The same things were measured in two ways. Each way mixes the same 13 hidden numbers, adds some noise and spreads widely along 8 directions of its own, which tell nothing about the thing.
Some things both ways: the first way, then the second way.
6, -5, 2, -18, -22, -2, 4, -5, -5, 16, -10, -8, 0, -7, -10, -12, 15, 10, -2, -6, -41, -17, -21, 11, 3, 2
18, 6, 9, 2, -20, -10, -9, 1, -1, 3, -1, 1, 8, 10, -29, 3, 20, 10, 2, -2, -17, 5, -6, 4, 2

10, 5, 12, 10, -17, 4, 5, -17, 16, -3, 8, 14, 7, 4, 14, 6, -3, 0, -11, 1, -18, 15, 7, -22, 4, 2
-11, 6, 10, -2, -5, -13, -6, -10, -5, 4, -5, 0, 1, 10, -3, 0, 7, 19, 7, -5, -15, -4, 5, 11, -2

-15, 1, -17, -5, -3, -9, -9, 14, 20, 0, -5, 10, -10, 2, -14, 3, 5, 13, -13, -4, 7, -17, -11, -10, -8, -1
3, 5, 20, 4, -22, -7, 2, -1, -11, -8, -6, -2, 2, -12, 8, -6, 13, 1, 6, 5, -15, 3, -4, -5, -5

-15, 5, -3, -3, -37, 1, -6, -7, 13, 7, -12, 4, 2, 3, -14, 7, -5, 11, -11, 1, -17, -7, -5, 15, 2, 7
-1, 4, -18, 8, 6, 12, -11, 0, 13, 8, -16, -5, 4, 4, -8, 28, -3, 1, -5, -1, -19, 15, 0, -12, 6

-18, -4, -5, 0, -27, -5, -16, -8, 34, -21, 8, 2, 20, 18, -5, 19, -21, 19, -23, 1, 12, -10, 9, 8, 16, 27
-22, 3, -11, 9, 13, 2, 2, -2, -4, 0, -11, -4, -10, -11, 26, 5, -25, -22, -10, 9, 9, 11, 2, -9, 12

-4, -8, -8, -5, -7, -1, 29, -4, 25, 5, -1, 18, -10, -7, 1, 0, 9, 0, -15, -6, -20, 11, -2, 30, -3, 18
19, -5, -3, -15, -15, -6, -3, -9, 0, -7, 4, 0, -10, 17, -16, -7, -6, 1, -9, 3, 3, 1, -7, -7, 4

15, -10, -2, -19, 1, -2, -9, 11, -14, -2, -4, -12, 8, 9, 1, -5, 13, 7, 5, -6, -13, -8, -7, -17, 11, -3
9, 4, 4, -10, -12, 2, -3, 3, -6, -11, 11, 17, 1, -4, -2, -6, 6, 7, 7, 2, -6, 7, -10, -4, -8

-12, 22, -26, 3, -2, -4, 0, 13, -5, 3, -7, 27, -26, 1, -14, -7, 2, -13, -11, -2, 5, -5, -8, -15, -15, -23
-16, -15, -13, 5, -10, -10, 15, 6, 2, 4, -15, -12, 8, 2, -4, 7, 18, 7, 0, -6, -8, 11, 5, -12, 9

4, -8, -1, -15, -24, 5, 21, -30, -4, 10, -9, 3, -12, 7, -5, -11, 1, -9, -13, 18, -11, 5, -3, 15, -3, -12
-8, -2, -14, -5, -10, 6, -2, 3, 1, -12, 3, 10, 0, -15, 21, 4, -1, -1, 11, 17, -4, 2, -12, -15, 2

-4, 21, -5, 11, 9, -6, 0, 5, 19, 0, 7, 11, -7, -10, 4, 15, -4, 8, -2, -12, 8, -5, 6, -24, -7, 11
-27, -30, -23, -4, 7, -19, 10, 3, -4, 0, 2, 6, -17, -5, 13, 10, -18, 15, -2, 8, 18, -12, -4, -2, 7

6, -11, 11, 3, 20, 0, 14, 17, -4, -9, 15, 4, -5, 1, 10, -5, 6, -4, -11, -24, 18, 2, 5, 8, 4, 8
2, -2, 0, -9, -12, -5, -11, 7, -1, 2, 2, 2, -2, 13, 2, 7, 6, 19, 12, 7, -17, -3, -1, 3, 4

27, -15, 8, -13, 17, 6, 9, -5, -10, 5, 14, 1, 11, 2, 23, -2, 8, -8, 3, -11, -10, 14, -6, 0, 14, 6
6, -17, -4, -4, -21, -21, 6, -12, 0, -5, -8, -7, -10, 11, -15, -2, 4, 1, -16, -8, 2, 18, -2, -2, -4

-13, 10, -13, -4, -5, -2, -3, 8, -5, -9, -3, 12, 3, -2, -9, 5, -7, 3, -1, -11, 2, -4, -3, -2, 6, 15
26, -6, -7, -19, 3, 1, -5, 6, 4, -3, 12, 21, -8, 13, -16, 5, -6, -5, -4, 5, 1, 13, -10, -9, 5

-10, -1, -2, -18, 6, -12, -18, 17, -5, 5, 3, -4, -10, -3, -18, 2, -11, 11, 1, -9, 12, 4, -14, 13, -8, 4
0, -3, -12, 3, -1, 12, 1, 6, -1, -13, 10, 7, -1, -10, 12, -1, -9, 10, 0, 19, 7, -1, -8, -12, -2

3, 19, -11, -4, 0, 2, 9, 0, -20, -13, 7, 1, 0, 13, -8, -11, 7, -26, 0, 1, 8, -16, 20, -21, 1, -22
18, -3, 4, 2, -15, -12, -2, -5, 6, -6, -11, 0, -12, -10, 5, -3, 1, 10, 5, -1, -21, 21, -12, 6, 17

-8, 29, -8, 5, -2, -2, -4, 15, 7, -1, -3, 15, -11, 5, -11, 9, 0, -17, -7, 0, 16, -15, 11, -12, -13, -12
-11, 1, -19, 5, -2, 10, 0, 0, -7, 4, -1, 8, 4, -8, -8, 13, 4, -9, 2, 4, -3, 9, -11, -12, -2

13, 31, 2, 14, -8, 2, -8, 2, 9, 2, 8, 14, -4, 8, 3, 17, 6, -10, -3, 2, 5, -2, 10, -30, -14, -14
3, 3, 1, 1, -17, -6, 3, -10, -18, -5, 9, 8, -5, 9, -1, -16, -1, -2, -7, 10, 18, 6, -4, 5, -13

-2, -5, 28, 5, -7, 4, -1, -21, -6, 14, 14, 20, 6, -35, 5, 12, 4, 6, 13, -19, -17, 28, -11, 3, -1, 14
-1, -8, -4, 3, -11, -13, 4, -13, -1, 7, -4, 3, 4, 17, -21, 4, 4, -8, -14, 14, 13, -5, -1, -4, 19

4, -4, -1, -11, 4, 10, 7, -3, 1, 4, 1, 9, -9, -6, 7, -6, -6, -9, -8, -3, -5, 5, -4, -10, 0, -1
-19, -2, 1, 16, 15, -7, 3, -4, -7, 9, -13, 1, 6, -7, -4, 20, 8, -16, -8, 14, 3, 7, -1, -12, -8

19, -4, 6, -20, 11, -13, -23, 20, -11, 0, -2, 1, -9, -19, -8, -8, 27, 2, 12, -5, -28, -1, -17, -6, -14, -3
21, -4, 11, -1, -18, 3, 9, -8, 5, -10, -4, 2, 1, 10, -27, -8, 14, 18, 8, -11, -28, 10, -14, 17, 3

-7, 4, -3, -7, 1, 1, 9, 3, 6, -13, 11, 12, -1, 8, -3, 6, -17, -8, -14, -2, 16, 0, 13, 5, 8, 13
-21, 1, -27, -8, 23, 0, -16, 2, 0, 10, 5, 3, -14, 6, 1, 15, -25, -11, -3, 9, 10, -1, -4, -6, 16

-5, 18, 6, -1, -9, -8, -8, -5, -11, 10, 14, 6, 6, -4, -8, -2, 6, -10, 7, -11, -8, -3, -3, -20, -6, -18
22, -8, -19, 5, -2, 3, -11, 0, 20, -6, -9, -4, -7, 7, -19, 21, -17, 0, -20, -8, -16, 26, -14, -2, 11

8, -1, 6, -2, 6, 3, 9, 4, -14, 6, 7, 11, 3, 0, 1, 1, 6, -4, 6, -9, -10, 10, 0, -20, 10, -11
-18, -19, -7, -9, 23, -2, 10, 5, 3, -6, -7, 4, 9, 10, 16, 18, -6, -2, -20, 24, 25, -4, 1, -20, -6

2, -11, 0, -1, 12, -3, 6, -8, 25, -5, 12, 13, 15, -9, 10, 8, -12, 8, -11, -10, -2, 3, -13, 16, 13, 31
-28, 7, -17, -14, 13, -12, -5, 6, -18, 15, 2, -7, -5, -8, -2, 5, -15, -14, 1, -11, 3, -11, -2, -6, 7

-9, 6, -7, 6, 21, -4, 5, 11, -12, 3, 5, 27, -22, -18, -2, -4, -2, -3, 2, -17, 13, 21, -12, -8, -14, -6
-10, 5, -10, 10, 2, -4, 6, -3, -12, 5, -8, -2, 5, 6, 1, 0, -4, -16, -11, 1, 13, 4, -6, -17, 7

-11, -1, -4, -9, -4, 3, -14, 20, 1, -9, -13, 8, -7, -17, -19, 9, -5, 20, -2, -7, -3, -6, -13, 17, -1, 27
3, -2, 4, -4, -10, -11, 10, -5, -15, 3, 6, 15, 5, 3, -10, -10, 12, -4, -1, 16, 15, -4, -5, -4, 10

-13, -16, 7, 11, -5, 0, 9, 0, 30, -11, -2, 13, -18, -18, 0, -3, -13, 23, -25, -10, -4, 17, -4, 28, -8, 25
-8, 7, -6, 11, -9, 0, 0, 0, -8, 8, -8, 0, 13, 1, -11, 7, 11, 12, 10, -9, -18, -4, -11, -1, 11

11, 7, 2, 17, -33, 2, -6, -17, 8, -8, 3, -6, 22, 7, 3, 17, 11, 9, 2, -3, -26, -6, 24, 2, 19, -1
14, 10, 13, -1, 1, 18, 7, 3, -5, 1, -11, 7, 12, 9, -4, -2, 15, 12, 5, 10, -5, 8, -1, 0, -1

7, -6, -3, -5, 14, -3, -5, 0, -7, -3, 6, 6, -8, -3, 5, -7, 0, 0, -2, -4, 4, 11, -10, -1, -4, -2
-3, 10, -14, 7, -20, -10, -1, -10, -9, 5, -5, -7, -4, -1, -15, -9, -3, -6, -3, -19, -5, 11, -9, 2, 14

5, 1, 0, -1, -17, 1, -7, 4, 15, -1, -10, 5, -10, -14, -7, 6, 14, 18, -6, -4, -16, -11, -10, -13, -12, 9
-13, -29, -28, -2, -17, -15, 15, 8, -3, -6, 3, 7, -4, -8, 8, 6, -1, 12, 3, -4, -1, 3, -14, -8, 10

15, -3, -10, -16, 4, 1, -8, -14, -16, -7, 3, 14, -20, 4, 2, -9, -9, -14, -10, 19, 8, 11, -6, -10, -3, -19
-3, 2, 8, -5, 12, 18, 3, 14, -3, -11, 3, 14, 5, -4, -4, 4, 19, -4, 21, 8, -18, 18, -13, 3, -17

14, -19, -15, -30, 2, 3, 7, 8, -5, -7, -18, -12, -15, 18, -2, -27, 3, -11, -20, 14, -8, -15, -7, 14, 2, -10
10, 15, -9, -2, -2, 8, -10, 1, -5, 6, 12, 16, 3, -1, -19, 8, 0, -20, 1, 1, -7, 9, -8, -10, -4

-5, 9, 2, -2, -8, -9, 10, -16, 6, -13, 8, 3, 8, 17, 2, -2, -29, -7, -20, 7, 9, 0, 7, 13, 13, 16
-5, 10, 10, 3, -6, -11, 3, -10, -15, 4, 4, 10, 3, 8, -9, -8, 6, -13, 1, 9, 8, -7, -2, -2, 5

-11, 11, -6, -2, -5, 0, -2, -1, 5, -9, 7, 12, 7, -5, -8, 6, -15, 4, -2, -7, -6, 2, 3, -12, 8, 11
9, 14, 13, 4, 16, -1, -1, -3, -13, 3, -1, 12, 9, 1, -22, 0, 5, -23, -12, 8, 11, 9, -13, -8, -2

Other things, the second way, with their names:
(93): -27, -14, -16, 13, -1, 1, 4, 5, 7, 0, -18, -7, 6, -4, 16, 22, 4, 13, 7, 9, -12, -4, -3, -12, 8
(126): 5, 1, -12, 2, 23, 14, -1, 5, 4, -7, -5, 11, 7, 6, -2, 17, -12, -12, -18, 2, 6, 23, -15, -13, -8
(183): 14, -19, -12, -15, -11, 4, 3, 12, 14, -14, -4, 11, -8, 3, 0, 11, 3, 20, 14, -9, -28, 16, -16, -2, 2
(91): -20, 19, -3, 1, 4, 5, -6, -4, -16, 10, 9, 11, -6, 3, 2, -11, -1, -12, 15, 19, 14, -6, 4, 5, 11
(400): -7, -1, -11, 8, -6, -4, 3, -5, -13, 14, 4, 15, 1, 5, -3, 8, -5, 1, 4, 7, -2, -16, -7, -9, 21
(343): -12, -21, -5, -8, 2, 1, 20, 5, -2, -7, 13, 15, 18, 10, -17, 3, 27, 6, 9, 26, 12, -17, -6, -10, -5
(260): 6, -7, 2, -11, 8, -9, 9, -9, -1, -1, 2, 14, -13, 9, 12, -1, -22, -2, -15, 8, 17, 0, 8, -6, -1
(62): 25, 6, -1, -17, 4, -1, -13, -7, 8, 0, 5, 12, -6, 20, -11, 5, -16, 16, -4, 6, -4, -9, -6, 1, 9
(379): 5, 5, 19, -12, -3, -2, 0, 6, 4, 2, -5, 3, 11, 8, -2, 4, 17, 14, 8, 11, -16, 1, 10, 10, -5
(150): -11, 7, -1, -3, -25, -12, -4, 0, -28, 9, -5, 12, -7, -5, 12, -10, 1, 2, 9, -26, -18, 19, -10, 3, 26
(245): 28, 6, 1, 8, -5, 4, -11, -7, -1, 7, 0, 16, -18, 30, -7, 5, -18, -11, -9, 5, -5, 22, -2, 5, 10
(301): 18, -18, 2, 2, 0, 4, 10, -2, 10, -13, -20, 5, -7, 5, 5, 13, -6, 2, -11, -3, -18, 28, -18, -4, 3
(153): -4, 5, 3, 12, -9, 3, 6, 3, -15, 2, 0, 10, 16, -2, -10, 2, 21, -9, 4, 11, 1, 3, -9, -13, -1
(80): 14, 8, 3, 15, -6, 1, 10, -10, -11, -1, 0, -1, 10, 3, -5, -10, 4, 10, -9, 10, 7, -1, -5, -8, -5
(316): -15, 7, -10, -1, 2, 1, -6, 9, -10, 14, 1, 4, 1, -1, 4, 3, 10, 15, 23, 13, -3, -7, 2, -1, 9
(412): 2, -7, 1, 9, -16, -7, 21, -7, 0, 1, -20, -7, 8, 4, -14, -2, 20, -10, -1, -5, -10, 18, -5, -1, 5
(58): 1, -2, -7, 11, 4, -3, 5, -6, -3, -1, -12, 4, 2, 5, -6, 10, -2, -19, -17, 3, 8, 20, -12, -8, -8
(130): -22, 18, -7, -10, -5, 13, -8, 8, -14, -1, 14, 10, 16, 0, -7, -2, 24, 12, 34, 5, -12, -13, -10, 4, -21
(452): -2, 0, 2, -5, 12, 18, 14, 4, -3, -8, 12, 22, 11, -4, -4, 1, 6, 2, 0, 22, 17, -4, 2, -10, -19
(395): 3, 13, -6, 1, -25, -12, -21, -8, -8, 10, -4, -7, 1, 7, -20, 7, 3, 0, 4, -15, -28, 0, -14, -1, 15
(224): 9, 9, -6, -14, 6, 5, -17, 4, -12, -2, 10, 16, -6, 6, -10, 6, -15, 6, -2, -8, -2, 0, -20, -5, -6
(138): -1, -3, -2, 21, 2, -16, -4, -19, -3, 14, -1, 12, -9, 16, -21, 10, 1, -15, -11, 29, 21, 3, 2, 8, 3
(38): 1, 12, -14, 13, -12, -4, -15, -13, -4, 8, -1, -5, -7, 8, -12, 4, -8, -9, -13, -4, -3, 17, 1, -5, 5
(283): -22, -15, -13, -7, 2, -2, 1, 2, 12, -9, -6, -1, -11, -4, 20, 7, -4, 16, 5, 13, 2, 10, 7, 6, -4
(10): 11, 11, 16, -3, -3, -12, -4, -11, -11, 11, 2, 8, 2, 28, -20, 0, 2, -16, -8, 13, 7, -11, 2, 0, 2
(175): 9, 5, -10, -16, -8, -5, -2, 4, -2, -6, 1, -7, -6, 6, -3, -14, -13, -2, -8, -9, 6, 9, -7, 2, 10
(49): 2, 1, 4, -5, 3, 2, -5, 3, -3, 1, 7, 15, -6, 19, 5, 5, -5, 6, 11, 27, 5, -18, -2, 4, -4
(318): 10, 25, 11, 8, -9, -7, -10, -17, -28, 9, 2, -2, -11, 5, -6, -16, -12, -18, -12, -7, 3, 11, -2, -5, -1
(402): -1, -3, -2, 9, 0, -10, -4, 3, -9, 15, 8, 5, 5, 5, 0, 13, 4, 15, -4, 25, 4, -17, 13, -15, 6
(104): 1, 2, -5, 1, 6, 1, 2, 5, 1, 9, -9, 3, 5, -6, -4, 18, 1, 10, 3, -8, -22, 5, -1, -8, 1
(345): -11, 14, -8, 23, 9, -9, -18, -21, -10, 23, -4, 9, -13, 9, -4, 12, -17, -2, -13, 11, 13, 5, 10, -1, 15
(310): 18, 15, 4, 0, -4, -5, -14, -7, -12, 1, -5, 1, -9, 8, 2, -1, -21, -16, -19, -5, -2, 15, -12, -8, 6
(227): -3, 17, -14, -5, 1, 10, -20, 8, -7, 7, 14, 13, 2, 7, -20, 6, 3, -6, 10, 6, -2, 2, -8, -4, 3
(123): 22, 0, -16, 3, -2, -4, -15, -4, -8, 8, 10, 19, -21, 6, -9, 8, -22, -13, -17, -4, 1, 26, -7, -15, 18
(282): 12, -4, -13, -3, -7, -5, -7, 3, -2, -8, 10, 7, -15, -16, 4, 1, -13, 21, 2, -7, -13, 11, -13, -1, -4
(67): 9, 1, 4, 7, 0, -10, -5, -2, 2, 5, -18, -2, -10, 2, -1, 15, -7, -22, -3, 6, -16, 14, -12, 1, 11

Some of these things the first way, each followed by its name:
4, 15, -28, -8, -4, -10, 7, -3, -10, 6, -5, 11, -13, 12, -16, -16, 12, -11, -6, 13, -17, -14, -12, 0, -5, -29	(175)
-1, -6, -2, 0, 15, -2, 13, 19, 7, -8, -15, 11, -38, -22, -4, -17, 9, -3, -14, -5, 0, 0, 1, 6, -23, -4	(400)
32, -21, 15, -20, -11, 3, 11, -12, 3, -1, -2, -12, -1, 15, 11, -5, 1, 5, -17, 13, -17, 5, -5, 24, 9, 12	(130)
-2, -4, 8, -13, -6, 10, -13, -8, -18, 7, -10, -5, -12, -11, 3, 1, -30, 11, 0, -3, -1, 20, -11, 11, 5, 13	(345)
-9, 18, -9, 4, -7, -1, 3, 5, -4, -1, -2, 6, -9, -5, -9, 7, -8, 2, -4, -12, 7, -9, 3, 13, -1, 10	(316)
12, 1, -10, 1, 2, -1, 9, -19, -7, 6, -5, 7, 0, -1, 17, -12, 3, -9, 1, 1, -22, 16, -7, -12, 3, -10	(260)
10, 7, -2, -13, -10, -4, -3, -7, 3, 3, 2, -15, 12, 8, 1, -2, -9, 2, -1, -3, -15, -9, -4, -1, 6, 7	(282)
8, 3, 10, -13, -6, -5, -8, 1, -12, 7, -3, 5, -4, -3, -18, 3, 3, 4, 1, 7, -4, -12, -16, -9, -2, -9	(395)
5, 16, -17, -2, 13, -11, 20, 19, -1, -2, -7, 3, -35, 11, -5, -15, 18, -15, -15, 2, 11, -22, 12, -12, -17, -23	(49)
-17, 23, 8, 12, -10, 1, 5, -21, -10, 9, 12, 18, 9, -22, 9, 9, -22, -14, 5, -28, 2, 15, -3, 8, 5, 18	(123)
-3, 9, -3, -6, -3, -8, 10, 3, -11, -5, 1, -4, 3, 17, -5, -13, -18, -8, -12, -1, -5, -5, 1, 17, 13, 1	(126)
10, 12, -1, 26, 11, -1, 9, 18, -6, -14, 1, 11, -1, -6, 15, -5, 34, -15, -2, -24, -4, -25, 20, -35, 5, -14	(150)
-17, 9, -6, 6, 12, -10, -13, 32, 21, -12, 7, 4, 8, 3, 4, 9, -2, 6, -3, -28, 11, 3, 8, -8, -3, 19	(452)
-8, 16, -20, -3, -11, -4, 17, -13, -6, -1, -17, 10, -23, 13, -18, -15, -22, -8, -16, 28, -5, 4, 0, 13, -5, -19	(62)
-8, 2, -5, 9, 7, 0, 14, -14, 2, 5, 5, 22, -14, -9, 0, -6, -14, -4, -12, -2, 7, 15, -10, 11, -3, -4	(310)
5, 2, -2, -1, 11, -1, 8, 17, 3, -8, 1, 14, -12, -1, 0, -5, 11, -6, -9, -6, 2, -3, 2, -16, -6, -3	(10)
19, -11, 10, -1, -20, 2, 5, -15, -5, -6, -1, -10, 0, -2, 17, -6, 15, 0, -9, -10, -20, -2, 8, 9, 8, 8	(245)
-3, -2, 10, -4, -9, 1, -4, 9, 6, -4, 6, -10, 7, 1, -4, 6, -17, 8, -7, -18, 4, -5, 3, 7, 8, 13	(402)
